There are 5 ways to turn a row about zero (a turn may also mirror it). The second row of each pair is the first, turned, with some noise.
Some pairs, each with its turn after it:
[-40   2 -34  52]
[-13 -36 -41  46]	z616

[ 61 -53  61 -65]
[  6 -89  18  89]	z863

[-32  24  43  46]
[-28  62 -23  10]	z376

[-32  -8  42 -22]
[-39   1 -18  45]	z863

[-58  32 -28  22]
[-19 -13 -39 -59]	z3

[-65  42 -58 -64]
[ -25  -26 -106  -42]	z8

[ -2  45  56 -60]
[-42  21  52 -59]	z376

[ 38  -9  56 -60]
[ -3 -67 -26  52]	z863

[-27  10  -5 -56]
[-50 -27  -9  10]	z3

[ 21 -63 -12   8]
[-2 35 52 -7]	z3

[ 52 -38 -66  42]
[ 28 -67  50  44]	z616

[-33  20  46  66]
[-27  76 -50  15]	z376

[-67   0 -64  14]
[-46  58  29 -56]	z863

[-16 -21  13  10]
[16 20 -4 -6]	z376

[ 13 -43 -45 -14]
[ -1 -21  69 -17]	z863

[-31 -43  34 -49]
[-67  31   0  39]	z3

[ 63  37  33 -17]
[43 72 16 -7]	z8

[ 54  66 -18 -27]
[ 39  55 -40   4]	z8

[-25 -41  -3   0]
[-35  21  11 -19]	z3

[-49  32   0 -14]
[-37  10 -28 -23]	z8

[-15  50  25 -35]
[-21  42 -19 -52]	z8

[-43 -54   8 -31]
[ -1 -40 -21 -66]	z616

[ 15 -31  15  55]
[ 54 -19 -13  30]	z616

[-34 -51  67 -65]
[  23   14  -25 -103]	z616

[ 55 -44 -27  32]
[ 48 -44 -61   4]	z376

New pairs, each followed by its turn:
[-48  -8 -38  49]
[ 12  35 -16  71]	z376

[ 31 -67 -62  18]
[ 12  17  88 -38]	z3

[13 56 23 22]
[-16  61  -1   7]	z8

[-35  45 -50 -14]
[-41 -17  37  54]	z376

[-61 -60  20 -46]
[-10 -71  12 -68]	z8

[ 64 -46  54  26]
[94  6 23 -5]	z616

[ 33  -4  -1 -63]
[ -9  14  48 -45]	z616

[-56  60  59  -2]
[-34  39 -87  28]	z863

[ 51 -31  60  64]
[10 18 93 50]	z8

[-13 -45  11 -10]
[ 19 -35 -18 -29]	z616

[ 48  52   5 -15]
[-56 -32   5 -28]	z376

[ 54  39  12 -42]
[-39 -51  19 -51]	z376

[ 12 -26   1  44]
[37 23 29  4]	z863

[ 35  34 -65 -61]
[-24 -66  -4 -71]	z863

[ 10 -61 -57 -15]
[ -8 -15  84 -15]	z863

[ 32 -66  38 -27]
[ 67   2  -6 -64]	z376

[-40  20  14  53]
[  4  24 -54 -40]	z3

[ 60 -10 -40  29]
[ 15 -27  50  45]	z616

[ -9 -50 -44  65]
[-14 -54  18  67]	z8

[ 61  19 -30 -60]
[  8 -68  51  45]	z3

[ 26  51 -28 -51]
[ 41  28 -47 -22]	z8

[-62 -30  17 -14]
[ -2 -20 -49 -44]	z616

[  5 -52 -46 -51]
[ 57 -56 -24 -24]	z8

[-67   0 -37  36]
[-62 -30 -41  29]	z8

[ 42  65 -42  36]
[ 13  53 -49  60]	z8

[ -8 -39  27  31]
[ 55 -13 -30  -3]	z616

[-44 -35  66  62]
[ 68  -3 -82  -2]	z616

[-32  -3  49  -1]
[-18  26 -17  51]	z863

[-51 -20  65 -39]
[-63  31 -36  41]	z3

[ 63 -46 -24  29]
[ 49 -47  51  19]	z616

[-52  -5   4   8]
[10 42 22 22]	z376

[ -8 -40 -34  26]
[11 29 50 -9]	z863

[  6 -20  43  67]
[49 46  0 36]	z863

[ 28 -50 -36 -47]
[-12 -47  52 -48]	z616

[ 57  58  62 -14]
[-74  -5 -18 -78]	z376

[-46  30 -16  56]
[-66  -3 -19  37]	z8

[ 67 -10 -25  32]
[ 69 -31  23 -29]	z863

[ 41 -59  56  18]
[23 70 32 46]	z3

[-41 -50  27 -44]
[ 47  46  38 -22]	z376

[ -3  39 -36 -53]
[-68  17  34  -4]	z616

[ 22  30 -46 -26]
[ -6 -31   2 -46]	z863

[-34  45  46  28]
[-58  54 -14   3]	z376

[ 11  31  44 -22]
[-34   3   5 -46]	z376

[-62 -40 -63  17]
[-34  60  64 -35]	z863

[13 31 17 -6]
[ 25 -18 -28  21]	z3

[-15 -45  24  42]
[27 39 30 41]	z863

[-64  35 -37  -9]
[-75  -5 -38   8]	z616

[ 36 -18 -67  -4]
[  9 -24  50 -48]	z863

[-27 -49 -46 -21]
[-39   1  60 -12]	z863

[ 39 -27   5 -30]
[  6 -39  21  22]	z863

[ 24  26  37 -33]
[ 18 -24 -17  52]	z3

[ 67 -18 -18  41]
[ 39 -24  54  35]	z616

[-22 -62 -43  62]
[ 22 -94 -16  38]	z616

[-66  18 -17  25]
[-22  -1 -49 -56]	z3

[-48  14  27  -9]
[-18  49  30   1]	z376

[-34 -38 -47  37]
[  0  54  51 -25]	z863

[-58  25   6  50]
[-28  57 -18  51]	z376

[-41 -63  55 -53]
[-60  -7  25  83]	z863

[ 61  48 -57  51]
[ 64  -7 -17 -72]	z863

[ 35 -36 -12 -55]
[-12 -62  41   9]	z863

